The same things were measured in two ways. Each way mixes the same 9 hidden numbers, adds some noise and spreads widely along 5 directions of its own, which tell nothing about the thing.
Some things both ways: the first way, then the second way.
[-13  -1  29  -6  76 -16 -24 -19  -9  20 -20  38  22   7  17]
[ 24 -16   9  -7 -27  24  14 -23  -2   9   1 -13  -6  15  -3  11  35 -16
   3  15 -20   0  13]

[  0 -14  13  27 -16   1  17  27 -30   0 -15  35  46 -35 -24]
[-23   7 -29   5  31 -28  22 -10 -25 -15 -22 -30  -4   6 -18 -11 -14  10
  28  17 -19 -10  17]

[ 20  11  35  -9 -41  40  38  44   2   0  28   9   7 -62 -43]
[ -6  20 -32  21  -7 -13  14  16  27 -28  -7  11   8   0 -34 -57   4 -50
   0  37  40 -17  30]

[-17 -23 -39  -5 -23  -2  -7 -19  32   1 -18  -7  -8  26   2]
[  2  13  23  -1  12 -15 -45  24 -21  36 -26  14   3   1  12 -13 -27  28
  31  50  12  18 -15]

[  9   3  28  27 -31  31   1  14   3 -10  37 -17  19 -44  -8]
[  5   8   6  16  -3 -41  -2  10 -17 -13 -14  -9  -6  -6 -19 -18 -12   1
  -1   7 -22  -3  21]

[-36  -5  -3   9 -42 -11  -1  11 -33 -22  14   6  15  -9 -20]
[-17 -14 -21 -28  25 -20  20 -10   9  -3  10  -8 -11  12 -19  -1  11  -1
  -5 -12   7 -22  19]

[ -6  38  40  -8  88  -6 -40 -11 -15  16  18  33  -6  34  -7]
[ 14  -2  11 -35 -10   6  16 -30 -22 -13  19 -12  -6  17 -18  38  34  -1
 -39 -29 -56 -13 -30]

[ 32   6 -29 -20 -56  -9  26   4  57  16 -10 -36 -29   5  11]
[  8   5   3  14   5  -4 -10  27  20 -11   9  -4   7  -7  48 -11 -24   0
  -4 -43  26 -18 -38]

[ -8  12  42  55  49  23  18  18 -33 -19 -12  -7  33 -30 -25]
[ 21 -25  -2 -46  -1  14 -53  26 -36  36   8  33  -1  32   9 -20  -1   4
  20  54  28  -5  18]

[ 13  -5 -17   4 -10 -19   7  -7  35  19  14  -7   7  -5  30]
[  0  10  13  16  27 -17 -14   6 -46 -13 -12  -6  -2 -19  -5 -23 -40   8
   9  30 -31  10  -4]

[ 21 -23   4 -10 -17  45 -13  32 -12  18  11  85  50 -53 -36]
[  7  11 -20  -8  -7   6   6  15 -18  -9 -14  -9  12   3   0  -8   9   0
   5   2   9 -12  -6]

[-12 -48 -53  18   0  20 -25 -13  -7 -15   0   7  12 -15  16]
[-19   8  10  19  23   6  40 -28  36  -5   3 -41 -13 -29  18   5  14   9
   0 -32 -10  -5  -6]

[ -9 -10 -17  53 -28  29  -8  48   3 -11 -19 -25  17 -27 -12]
[ 24 -12  11 -20 -30  16 -15 -11   0  -7  23 -22   6  50  33  28  25  14
 -11  -6 -15 -12 -26]

[ 34  16   9 -29 -23 -12  -7  21  33  44  19 -17 -27 -11  43]
[ 30  -1   4  12 -49  11   7   6  24 -22  20 -10   4  16  12   6  24 -18
 -31 -25   7 -10   7]

[ 26  20   1 -10  49  -7 -57  11  -8  41  -8   2 -30  20  42]
[-13  10   7  11  15   3  -6   1   3  34 -20  -6  -2  -2   7   9 -12  28
  35  28  22  23   2]

[  0   9  17   1  27  32 -25   1 -15  -3  -3  15   6 -10 -19]
[  6  28  -4  -1   5  17   1   4 -23  16  -9  21  -7 -10  -4   0   1 -17
   2   6 -13   5 -18]

[ 35  57 100 -35  13  -8  36  36  15  20  32   2 -26 -55 -23]
[  1 -22  -3 -11   4 -21  11 -13  18   3  -1  -4 -14  11 -12 -12   9 -21
   3   2   1 -18  15]

[  0  16  15 -15 -10   9  10  16 -28 -25 -11   0  -5   8 -35]
[-33   0 -25 -18  18  -6  72 -59  40  -3  -6 -50 -13   6 -23  45  46  12
 -12 -42  -9 -18   4]

[ -3   0  41  -2  64 -11  15  -9   9   9 -16  -5 -10  18  13]
[-26 -33  12   3  21 -46  27 -33  54  -1   0 -51 -15   7   4  15   3  33
  -1 -21  11 -11  28]

[ -3   9  -3 -33 -42 -16 -10  12  12 -18   9  10 -30 -10 -30]
[-16 -10  21 -10  -4 -13  26 -38  41  22 -20 -36   0  18 -18  28  45  24
  22  13  -5   2  -3]

[ 24  36 -37 -13 -71 -24   5  14  16  40  15 -35 -35  24  19]
[ 12  24 -35 -20  16   3 -58  83 -36  -4  19  61  11   5  28 -45 -53 -17
  -8  -9  64 -20 -29]

[ 31   9  33 -49 -16 -27  59 -15   1 -21  19  17  -9 -31 -27]
[-11  13   1 -17  39 -10  -1  14 -32  20  -3  23 -13 -27 -27  -5 -13   7
   3  -9 -12   4   2]

[ 24  42  12 -36 -16  -7 -37  25  -2  23  54  22 -20  -8   2]
[ 13  19   5 -37   2  11 -26  11 -65  16  -3  33   5   4 -32  12  -1  10
 -16  23 -24  14 -21]

Other things, the second way, with their names:
<237>: [ 16  14  21 -21 -24  24 -37  19  -7  36   4  25   4   8   7  10  20  18
  -9  24  26  18  -4]
<354>: [-29  10  -2  23  43 -42  -1 -14  15   3 -14 -26 -19   0  18  -6 -39  20
  22  12  -5   2   2]
<302>: [-15  27 -41  -5  45  -8  -6  38 -33   8  -8  24  -6 -23   3 -18 -47   6
   5 -15  37  -2   1]
<208>: [-17 -17   3  -1  18 -20  29 -31   9  -3  -8 -33  -9   2 -20  15  -1  19
   3   0  -5   6  21]
<608>: [  5 -19  10 -15  12 -32 -24  19  -4   5  -3  -3  -8   0   9 -16 -14  18
  -2  -4  16 -13  13]
<4>: [-26 -19 -23  22  37 -24  53   7  41 -13   0 -28   0 -15   8   9 -30  13
  21 -74  45  -9  -4]
<644>: [ 20 -24   2 -29 -31 -12 -38  45   2   6  22  32  17  51 -18  -9   6   1
   4  17  46  -4  17]
<552>: [ 11   9  19  27 -58 -19  32 -41  27  -4 -27 -32  -3  28 -58  -2  73 -25
  15  60 -49   8  54]
<715>: [-35   9 -17   3  47  16  35 -26  28 -13  18 -24  -5 -12  -2  -7  -2   3
   1   3  20  -5   5]
<604>: [  8 -34  23 -14  -3 -15 -30   6  20  15  19  -8  -2  35  27  14 -10  30
   3   1  25   0   2]
<727>: [ 30   5  18  35 -53  12 -10  32  -3  -8 -18  11  34  16 -28 -39  13 -29
  43  67  15  18  11]
<704>: [ 10 -43   7 -35   8 -25 -46  24   7  28  -2   3  -4  20  32 -11 -24  31
   3  13  60 -12  18]
<333>: [ 12  -1  19 -18 -17  20 -28   1   4  23   4  19   0  14 -16 -29  35 -15
   9  75  16   5  28]
<624>: [  3 -21   1 -42  20  24 -11   8 -16  28  17  11  -2   6   7  20   0  26
  -2 -13  27   4  -6]
<11>: [ 14   4  13   1 -37   6 -13  25   6 -26  23  -8  26  30   1   5  17  13
 -12  -5  13   1  -9]
<601>: [-44  17 -38   7  73  -8  25   3   9  -8  -1  -9  -6 -25   5 -19 -46  11
  14 -13  42  -5  -3]
<105>: [-16   6 -23 -14  59 -25  -3  37 -21 -15  20  14  -9 -21  16 -11 -52  13
 -14 -68  16 -23 -25]
<776>: [  9  -1  -4   3  10  -5 -11   5 -14 -28  18  -6  -1   9  20 -23 -20 -17
 -12   4 -14 -22 -15]
<249>: [ -9 -22  53 -26  30 -11 -24 -38 -14  52 -14 -15 -19  -1   1  29  -3  53
  19  42 -28  28  -5]
<538>: [ 14   3  24  23 -47   1   8 -21  42  13 -17 -21  -4   3 -21 -19  56 -12
   6  64   5  13  66]
<638>: [ -3  34 -54  45  34   0  22  53 -35 -27   1  40   6 -29 -14 -36 -82 -45
  15 -28  30   5 -11]
<758>: [-37  11 -33  53  42 -12  58  -6  47 -34   6 -28  -2 -29 -11 -27 -36 -14
  16 -13  38   4  32]
<530>: [-25 -31 -20 -29  47 -59  -6   8  23   4  -8 -27 -20  12  18 -25 -14  24
  16 -15  30 -42  31]
<229>: [ -7  18   1  21  -6   8  37 -32  -3   8 -10  -9  -9   2 -43  17  19  -8
  13  28 -30  26  24]
<747>: [  9   0  23  -2  -1   3   2 -14 -25  -9   9  -8  -3   3 -16   6   8   0
  -8  13 -46   6  -9]
<258>: [ 14   8   0 -23   3   0 -24   7 -35  21 -14  15 -13 -15   0  -8  -4   7
 -19  21   2   2  19]
<439>: [ 21  38 -13  35 -15   9   1  20 -47 -15  -9  22   4  -5 -15 -13 -29 -32
   7  17 -26  16  -9]
<680>: [ 16 -16   5  26 -15 -12  14  13  42 -20  20   1  -6 -15   6 -20 -11 -30
 -27 -36  30 -12  21]
<712>: [  5 -36  17  11   9 -16  26 -28  13  -9  -9 -51  -5   3  25  15  -9  15
  18 -27 -23 -10 -14]
<468>: [  4 -40  33   7  -8 -23  18  -2  32  -9   4 -23   9  12 -21  -3  13   6
  22  -8   2  -2  11]
<651>: [-14  -8  30 -24  48   4 -14  -9 -11  22  22   3 -16 -16  15  17 -19  33
  -4 -19 -14   8 -24]
<599>: [-31   3   8   3  34 -41  13 -32   9  16 -37 -48 -16  12   7   5   8  35
  50  24 -36  -9   0]
<598>: [-27 -39  35  -5  28 -36  21 -65  21  30 -44 -68 -14  -7 -19  19  11  57
  32  55 -12  19  38]
<740>: [-29 -11  14 -25  38  -3  22 -56   8  28  -6 -53 -25  -4  16  50  17  63
  -3 -17 -21   7   6]
<668>: [ -7  11  -4   0  14  18  12  -1 -26  -4 -16 -12  18  -7 -17  -3 -10  14
  20  33   7  15 -10]
<473>: [-13  17  -9  -3  26 -43 -26  33 -15   0 -11   7   0   5   9 -14 -35  20
  10 -10   9 -11 -14]
<86>: [-26  12  17  23  16 -12  11 -14  21  25 -16  -9  -5 -10 -33   0  -2  20
  31  49  14  35  33]
<427>: [ 10 -20   6   7  19  -7  -6  27  35 -26  39 -17   2   6  82  -4 -36   0
  -7 -92  19 -38 -64]
<528>: [ -1 -13  18   3  23 -25 -29  25 -19   0  -1  16   7  -3 -20 -36 -40   2
  18  42  12  10   9]
<126>: [-23   0 -21  11  40 -13  19  13   6   4  -1   3  -9 -10 -15 -21 -23  -2
  29   1  25   1  29]
<672>: [ 13  25   8  14 -43   7   0   4  26  16 -17  13   3  -1 -31 -21  43 -27
   0  47  22   9  36]
<523>: [ 12  -8  17 -13  -6  23  -5 -21  12  25  20  -9 -16  19  39  39  12  13
  -7 -20  -7   4 -20]
<471>: [ -6   3   5   5  10 -30   7  -6  30  -1  -2 -10 -17  -2   6  -9   6 -10
  -3 -20  -8 -21  -3]
<778>: [ -4   4  -6   2  -1  -9  23 -30 -13 -15 -20 -23   0   3 -44 -20  20 -14
   5  58 -27   0  37]
<655>: [ 17 -28 -14  -8 -13 -18   4  19  21 -13   9 -20   6  35  35   5  -1   2
   9 -47  25 -33 -15]
<729>: [  6  -3  -8 -27  15   1  -7  36 -20  -7  35  32  -1  -2 -13  -5 -10  -4
 -21 -40  16 -10   1]
<187>: [ -7  11   3 -25  21  -1 -10  -4 -33  38 -28   3  -9 -15  -7  13   1  31
   7  20   2  11   1]
<70>: [-13   8 -17   5  45   5  25  11 -11   3   6  17  -9 -34  -8   7 -45  -2
  -6 -47  20   8 -20]
<572>: [ 35   5  -8  -5 -35  31 -19  35 -14  19  17  38  -1  10   9  -1   7 -22
 -11  -7  29   6  16]
<9>: [ -6  -1   6   7  14  -1  32 -42  -9  27 -54 -48 -11  -9  11  13  22  16
  51  27 -37   1  -9]
<488>: [ 18  -2  30 -14  -8 -14 -23  16 -32   6  -1  14   1   2 -24 -15  11  -2
   2  18 -29  -1  -1]
<166>: [ -4 -23   4  -6 -14  -3  24 -29  58  13 -19 -51  -3   8  28  12  40  22
   6  -3  34 -17  15]
<189>: [ -7   9  23  -6  19 -39 -17  13 -35  -3  -3   1  -1   1 -27  -2 -15  25
   4   2 -39   5  -7]
<646>: [ 10 -21  -7   2 -19 -15 -25  11  44   5  -1 -17  -1  38  43 -23   4  -1
  19  28  51 -22  22]
<554>: [  4 -23  25 -31  10 -17 -39  20   3  33  -5   8  -1   7  11 -11  -2  31
  11  23  36  -2   9]
<321>: [ 10 -23   2 -15  -2 -12 -16  27  -8   3   4  10  13  26  -7  -8 -11   4
  19   6  24  -4  -2]
<402>: [ 20  -2  21  10 -29   0 -15   7  10  16 -19  -3   4  13   5 -22  25 -10
  30  46   2   1  11]
<656>: [  3  13   9 -11 -16  -9   5   6  12   0  10   2  -8   5 -21  -5  42  -6
 -16 -10 -13 -12  23]
<697>: [ 32 -26  19   3 -27   8  -1   6 -13 -24  34   4   7  16 -12   6  -4 -14
 -23 -11 -12   3   4]
<429>: [ 21 -10  19  -1 -28 -21 -14  -5   5  10 -14  -2  -7  16  -9  -6  17  -7
   0  29  -9  -2  22]
<21>: [ 28  30  33  13 -22  22 -36  41 -30   6  26  41   4  -8   0  -5  -9  -6
 -14   0 -11  24 -11]
<8>: [-18  -1   6  -7  29 -19   0  11  -9  -4  -4  -6  10   6 -14  -3 -20  20
  23   2   1   1 -22]
<730>: [ 15 -30  -2 -38   1   4  -1   0 -22  -2  22   3  -3  11  -6  23  -3  12
 -34 -33   5  -7   3]
<24>: [ 12  -4  -5 -26 -25 -22  -3   5   4 -22  18  -2  -2  25 -19   2  30  -5
 -43 -19  -5 -26  20]
<317>: [ 15   9  15   2 -17   6 -15  12 -24   4   0   5  10   7 -13  -1  -1   7
  -2  29  -5  17   5]
<505>: [-19 -31  11 -13  30 -25   1 -15  31  28 -22 -14 -10  -9 -12 -22  -1  16
  24  39  40  -1  39]
<477>: [ 22  19  -2  15 -33   1 -23  11 -13  11 -17  11   0  17   8 -12   1 -15
  10  45   3   8  10]
<780>: [  1   2  -5 -24  47  16  -6  16 -53  32  -3  17 -11 -16  33  38 -47  31
   9 -56  -5   8 -59]
<545>: [  2  -1  16   2 -12 -38 -16  19 -18   3 -14   9  10  16 -49 -11  -4  14
  17  40  -3  16  29]
<636>: [-25   5  20   0   6 -10  27 -50  34  12 -13 -48 -10   0 -18  18  42  33
   1  29 -12   9  30]
<437>: [ 11   0  11  -8 -21  -8 -18  20 -10 -21  20   7  11   7 -26 -12   3   5
 -34  13  13   3  29]

Some of these things the first way, each followed by its name:
[  5 -26 -15 -12 -27 -12 -13  -3  28  -8  -5  52  32 -27 -26]
<727>
[  6 -17 -13   4   9  15  -6  12  -9  -7  19 -11 -17 -17  19]
<636>
[ 37  23  47 -11  32  10 -20  24   2  42  -6  29  13 -23   8]
<439>
[ -4  16 -17   0   8 -30 -11   2  16  13 -30 -65 -45  33  51]
<523>
[-10  17  19  20  59 -25 -17 -27   1  27 -55  13  15  66   2]
<655>
[ -7  -1  33  15  86  27 -32  10   4  -9  11   6  -5 -20   3]
<249>
[  7   5  17  18  17  25  -2  -2 -16 -11 -19 -32  16   0  12]
<572>
[ 16 -23 -23   6  13  -7   3   5   7   7  -8  25   6   4  -1]
<11>
[-10 -19   8   0  31   8  -9  -1  28  -6  -1  10  19  -1  13]
<598>
[ -7  14 -24  -6 -29 -36 -15 -17   9  29  -1 -15 -30  52  16]
<473>
[ 29  -5   0 -16 -16  18  43   6  40  -1 -27 -25  -6  -6  -4]
<166>
[ 47  -1   8 -30 -61  16  52  33  -3   8  -3   9  12 -43 -19]
<302>
[-15  -2  -9  28 -40   8   4  13  -2 -18  23 -22  26 -23   0]
<778>
[  8  43  -2 -18 -52 -47 -44  27  12  24  37  -1 -25   2  16]
<321>
[  3   9  28   4  36 -15   4  -3 -23 -21 -22 -22  -7   6   6]
<229>
[ -2 -30 -12  -1 -35   6  12  -2   3 -41 -42  17  39   1 -34]
<4>
[ -9 -37 -46  -6 -73  -2  22   5  31 -23  -5 -10  18 -13   2]
<317>
[-24 -19 -32  -6 -33   9  11 -42  12 -32  -7 -44 -13  31   2]
<672>
[ -1  -1 -17  21  -8   7  -9  -7 -17  -5  12  -1  15  12  -4]
<105>
[-32 -59 -43  43 -53  63  -4  15  -2 -46  31   0  57 -38 -10]
<437>
[  6   7  28  27  55   5  18 -10   4 -22   3  -6  12 -11 -12]
<747>
[ -1  -3 -13  -6  -4  11 -52  32 -27   2  25  37  15 -25   7]
<624>
[-11  10  14  16  31  17 -83  28  -7  24  64  40   9 -32  14]
<528>
[-23 -26 -14  -9 -27 -45  20 -12  -3   7 -32  27  -4  -1 -15]
<599>
[-38 -28   6  -6  38 -26 -59 -28  -4 -13  15  81  31   3 -13]
<468>
[-29 -38 -39 -25 -59  -3 -15  -2  19  -4  26  31   7 -21   0]
<554>
[ 23  16  27  -4  19  49 -33  29 -10 -13  13  11  16 -24 -15]
<70>
[-12 -25 -17   4 -86  -4  24   8  10 -41  34   5  11 -47 -36]
<189>
[-28  -8  -7  31  34  -6 -16   1   6  42 -42 -15  -3  32  34]
<646>
[-24 -26  19 -17 -13  13  19   0  -9   4  17  47  29 -13 -23]
<24>
[-28 -21 -27 -24 -99 -41  -1  -6  19 -20  25   6   2  -1  -7]
<545>
[ 33  29  59   8  31  37  11  11  35  -1  23 -50 -10 -24  14]
<680>
[-18   0  23  19 -15  22  15  -7  22 -20  -1 -36  10  -8 -10]
<429>
[-31 -36 -22  -4 -28   6 -18 -13  12  12  16  33  31  -6   9]
<608>
[-11 -24  25 -37  23 -29  21  21  26  36 -28  41  -7 -18  11]
<604>
